The first 5 rows are patterns. Each new row is the sum of 2 different patterns, raised or lowered, with some noise. Before adding, each is slid sideways (what falls off one end comes back at the other) and multiplied by a number that may be negative. Names go in the order of the patterns.
(in the rows, 128 means zero)
Some rows, each with the names of its patterns after it:
[123 130 152 124 121  89 135 152 148 129  87 143  88 136 119 117 114 156
 156 138 136 130 152 145 129 183 166 155 126]
sen
[137 148 107  96 106 149 131 122 108 148 121 143 137  88 171  81 139 144
 126 119 125 102 133 128 102 148 129 128 142]
sifel
[137 161 127 126 130 127 117 160 117 148 105 134 107 153 107 162 112 118
 118 116 125 157 146 111 118 133 152 150 145]
Kete
[122  92 148 135 125 126 132 119 125 113 141 150  73 129  95 107 108 121
 136 139 130 150 154 159 119 146 116 103 105]
sutem
[112 149 160 151 165 105 144 168 149 136 149 127 134 124 133 121 151  91
 128 141 150 136 136 110  91 119 106  94  59]
rodu

New rows, each followed by the names of its patterns:
[104  97 122  85  96 125 131 119 120 109  70 115  89 106  64 118 114 149
 111 150 105 133 149 132 103 119 125 126 111]
Kete rodu
[108 100 107 108 119 102  94 128  78  93 105 140 115 134  96 147 133 180
 107 119  91 141 176 121 176 123 122 129 155]
sen Kete
[130 121 115 144 109 133  97 137 128  96 113 118  97 102 113 123 129 143
 151 133 142 120 152 126 114 111 138  95 137]
Kete sutem
[124 114 132 125 114 139 133  93 113 122 119 144 154 114 131 159 185 133
  92  84  95  87 123 109  91 104 117 110 105]
Kete rodu
[149 173 183 135 173 142 147 169 183 167 204 205 202 166 151 156 163 148
 187 176 129 144 159 145 154 184 156 175 148]
Kete rodu
[146 111 133 150 115 149 118 145 106 147  96 133  63 139 153 159 155 155
  93 123 169 153 132 120 110 118 122 103 130]
Kete rodu
[ 90 106 109 123  87 118 119 134 103  95 147  89 133 116 109  80  95 111
 124 103 106  71 125 115 130 135 139 114 142]
sutem rodu
[148 202 163 173 194 219 183 119 102 118 140 176 136 105 151 142 146 162
 119 190 115 168 147 183 147 141 115 149 146]
sifel rodu
[ 69 111  88 102 117 113 110 104  71  82 109 100  91  92 108 102  98  90
 106 117  90 113 115  99  88  89  83  87  83]
sifel sutem
[130 104 115 113  82  97  88 149 139 130 120 143 153 155 104  94 129 133
 169 104 183 121 151 151 120 134  74 130 136]
sen sifel
[ 53  88  46 121  86  68  83  89  60  83  98 101  88  84  63 113  88  63
  76  88  86 108 130  83 115 109 161 102  88]
Kete rodu
[141 121 116 127 100  97 130  78 106 125 128 125 108  79 110  99 109  92
  61  98 121 128 127 125  73 104 146 115 123]
sutem rodu
[ 73 131  95 122  94 128 127 114 116 127 140 116 110 156 151 142 120 114
 131 128 108 109  84 112 146 121 123  70 127]
sen Kete
[131 156 128 120 137 148 103 157 154 154 153 158 140 157 129 155 166  94
 141 131 119 135 126 154 144 159 153 184 165]
Kete sutem
[152 139 164 149 162 175 170 160 178 150 129 156 161 161 165 160 157 126
 131 186 136 146 163 179 173 159 162 141 143]
sutem rodu
[ 97 100  93 126  96 115 136 110 109 128  89  99  97 122 124 125  97 115
 105 108 126 111 118 114 142  87 130  96  98]
sifel sutem
[153 151  90 121 166 149 129 119 108 116 119 102 127 144 108 130 146 112
 144 116 141 104 144  95 130  62 136 150 154]
Kete rodu
[115 130 176 151 176 146 142 164 180 168 153 139 132 163 151 145 122 145
 109 140 131 162 153 150 135 129 117 140 108]
Kete rodu
[214 134 210 123 183 133 184 139 139 157 151 125 117 156 163 101  99 110
 141 151 122 134 161 160 190 158 104 147 135]
sen Kete
[103 162 181 155 144 152 145 145 130 167 146 167 100 129 144 164 137 135
  94 104 138 124 103  48 127 127 162 146 156]
sen rodu
[ 75  76  80  95 131 103 100 121  84 183  66  97 104 107 141  93 128 106
 118  99 139  84  83 112 110 124  71  68  90]
sen sifel
[ 93 155 167 138 146 145 108 159 157 114 116 125  95 112 125 126 126  55
  74  90 125 104 132 111 135 139 180  95 120]
sen Kete
[ 74  92  88 127 108  92  74  92 121  96 107  93  93  96 122  58 102  84
  81  94  87  86 106  62  75  92  86  97  94]
sen sifel
[170 141 148 120 115 123 151 100 121  73 141 140 152 108  92 118  91 134
 117 117 109 134 139 140 135 120 131 126 114]
sen Kete
[ 87  85  90 147 138  94  99 109 140 133 119 147 158 119  99 102 103 109
 129  88  95  86 124  96 125  56 143  61  99]
sen Kete
[118 111 107 124 129 162 136 142 153 165 122 158 127 120 118 138  98 176
 147 131 128 141 127 147 145 157 172 107 174]
sutem rodu
[121 123 114 130  66  98 117 122  95 125 111 116 100 122  83 116  70 101
 108 124 108 114  77  54 121  79  87  49  97]
sutem rodu
[147 143 139 168 156 185 156 159 163 173 147 163 146 164 193 109 185 137
 142 151 161 168 180 160 174 189 169 155 173]
sifel sutem
[105 133 138 132 115 118 138 102 133  85  80  95  66  51 114 127 118 115
 102 113 120 135 124 119  48 118 121  84 132]
sen sutem
[102  69  77 100 103 103  99 105 121  55  86  75  90  93  99  63 118 113
 131  96  87  83 101 125  99 146  65 111  91]
sen sutem
[189 169 179 151 189 159 144 140 171 121 172 164 151 146 181 138 167 126
 171 162 121 142 148 125 129 142 154 164 177]
Kete sutem
[ 81 112  69  98  97 107 105  79  67  58  94  86  73  36  90 118 143 113
 114  72 112 150 106 127 111 105 110 104  89]
sen rodu
[153 142 160 164 148 193 161 177 165 175 137 137 182 191 177 148 161 179
 170 126 208 145 178 213 139 209 144 138 162]
sifel sutem
[140 121 138 129 127 116  96 127 140 120 121 111 104 148 120 143  95 150
  82 146  93 131 124 148 150 133 106 111 151]
sen Kete
[167 147 173 170 151 145 156 144 149 117 158 179 170 130 137 150 172 104
 140 125 143 194 109 187 142 139 173 158 142]
sen sifel
[182  98 162 131 150 117 159 114 165 120 136 134 158 152 165 162 166  98
  96 135 172 140 117 105 147 128 129 152 106]
sifel Kete
[130 177 168 152 123 138 159 157 133 141 150  90 144  93 134 136 144 159
 170 124 180 155 198 139 187 118 149 102 161]
Kete sutem
[162 136 141 159 151 182 172 162 176 161 152 158 151 161 188 123 169 128
 151 137 170 152 183 153 166 169 171 153 184]
Kete sutem
[134 130 107  91 133 118 116  96 108 118  93 116 109 135 143 156 114 116
 112 139 100 117 101 103 141 109 141 117 127]
sen rodu
[121 112  75 135 151 128 125 123 134 122 123 148 126 103 102 105 119 109
 117 136 125 134 152 139 173 122 147 127 112]
sifel sutem
[125 180 120 121 125 130 125 150 157 150 136 137 213 141 147 132 136 119
 141 116 109 105 110  98 142 118 145 149 155]
sutem rodu
[135 179  96 212 138 123 127 144 140 181 179 155 185 166 210 161 117 109
 111 126 190 145  94 125 142 140 133 144 139]
sifel rodu
[112 112 123 122 108 134 109 115 105 105 109 130 121 130 104 109 150 107
 135 125 121 131  99 112  97  96  80  99 106]
Kete sutem
[122 109 117 151 117 147 140 138 152 156 141 141 145 150 158  92 140 102
 139 115 145 131 153 129 173 149 186 122 149]
Kete sutem
[141 157 144 161 130 149 155 145 183 181 169 158 122 103 135 109  95  60
 138 150 183 185 196 129 187 165 158 156 167]
sutem rodu
[120 112  78  96  97 104  89  17 133  90 148 145 141  83 123 124 133 117
 108 127 117 106 127 112 149  61  84 104 148]
sifel rodu
[102  95  87  92  82 146  74  87  78 126  90 133  89 135  83 135 102 157
 124 104  71  93 121 140 145 104 118 134 173]
Kete rodu
[126 140 141 131 132 148  96 141 127 140 136 139 124 158 169 175 152 147
 169 153 161 118 159 119 163 143 133 115 121]
sen rodu
[150 115 160 115 128 146 116 107 107 107 111 107 124 135 136  79 101 112
 137 111 126 100 119 152 114 150 102 101 124]
sen sifel
[ 93 103 126 137 128 114 123 121 195 120 124 120 137 171 108 158 118 124
 123 123 104  90 125 134 138 108 132 115  71]
sen sutem
[ 94 113 122 124 107 121 126 103  93  93 165 126 148 126 141 133 142 113
 109  97 104 125 121 134 128 148 147 137 134]
sen sutem
[110 107 103 102  97 111 115  83 102 141 105 135 124 131  98  83  86 115
  92  85  73 122  91 121 127  99 133 103  98]
sifel sutem
[137  99 130  95 143  92 163 119  76 113  88 105 136 134 111 120 127 159
 160 159 124 165 112 104 109 118  87 164 115]
Kete sutem
[156 156 167 154 200 179 164 181 191 219 179 142 141 131 113 216 144 146
 155 166 145 154 148 161 140 149 118 199 148]
sutem rodu
[220 177 201 198 164 173 176 161 161 152 137 137 165 146 166 196 159 165
 198 155 157 168 150 136 162 150 154 110 132]
sutem rodu
[ 88  99 116 149 121 134  86 126 113 128 120  90 151  90 115 114 150 109
 136 110 134 121  90 124 116 101 109 103 139]
sifel sutem
[124 136 153 106 147 153 105 100 120 106 131 111  99 143  86  99 118 138
 148 114  89 118 151 164 121  97 128 125 174]
sen sifel
[129 144 144 140 139 118 156 128 110 144 130 121 160 127 156  99 112  99
 160 116 148 104 135 118 131 134 123 170  88]
sifel Kete
[177 158 133 128 153 128 160 177 145 158 163 213 176 141 108 125 121 176
 121 117 120 134 149 124 166 143 134 152 130]
sifel rodu
[155 183  90 131  42 101  95 130  91  74  71 110  93  90 125 116 107 130
 100 163  92  72  73 124 108 123 128 139 126]
sifel rodu
[139 143 180 141 161 157 170 164 203 145 134 130 154 186 153 165 145 170
 178 171 131 112 117 138 134 105  88 139 114]
sen rodu
[123 137 141 141 111 139 130 184 154  67 124 108 153 106 165 139 157 150
 171 140 145 122 149 127  96 103 131  60 127]
sen sutem
[105 147 116 152 158 162 144 158 158 180 157 179 137 159 170 108 166 141
 117 166 163 151 167 153 146 166 129 159 167]
sifel sutem
[132  93 111  89 124  90 105  70 131  74 130 135 134 123 139  76  92 124
 118 103 100  97 110  94  71 150 110 135 126]
Kete sutem
[ 89 138 141 129 120 154 140 134 128 128 135 147 104 157 155 153 128 127
 114 117 117 108  82  89 130 147 142 113 155]
sen rodu
[135 103 122  93 150 124 115 120 146 150 127 131 118 155 114 122 178 167
 150 123 106 100 137 104  95  44 118 154 157]
sen rodu
[121 119 162 155 141 146 148 159 145 141 150 144 143 157 156 160 122 139
 125 161 140 190 140 150 156 174 152 155 143]
Kete rodu
[140 140 124 182 146 140 138 102 122 138 108 108  77 143 163 154 107  87
 136 105 112 119 101 104 172 110 164 119 111]
sen sifel
[ 97  98 118  87 121 131 131 135 138 124  84 121  93  77  54 101 105 150
 136 138  98 129 136 128 112 139 129  83 114]
sutem rodu
[109 100 130 152 128 148 137 140 129 125 127 141 136 103  69 117 132 118
 139  58 143  49 122  81 122  74 168 121 110]
sen Kete
[146 142 142 112 116  97 113  87 129 112 130  79 114 118 129 110 128 110
  45 104  73  69  39  95 136 148 133 158 110]
sutem rodu
[202 106 200 125 140 136 171 137 192 135 141 164 124 144 166 149 130 125
 169 190 181 141 152 174 165 130 155 135 134]
sifel Kete
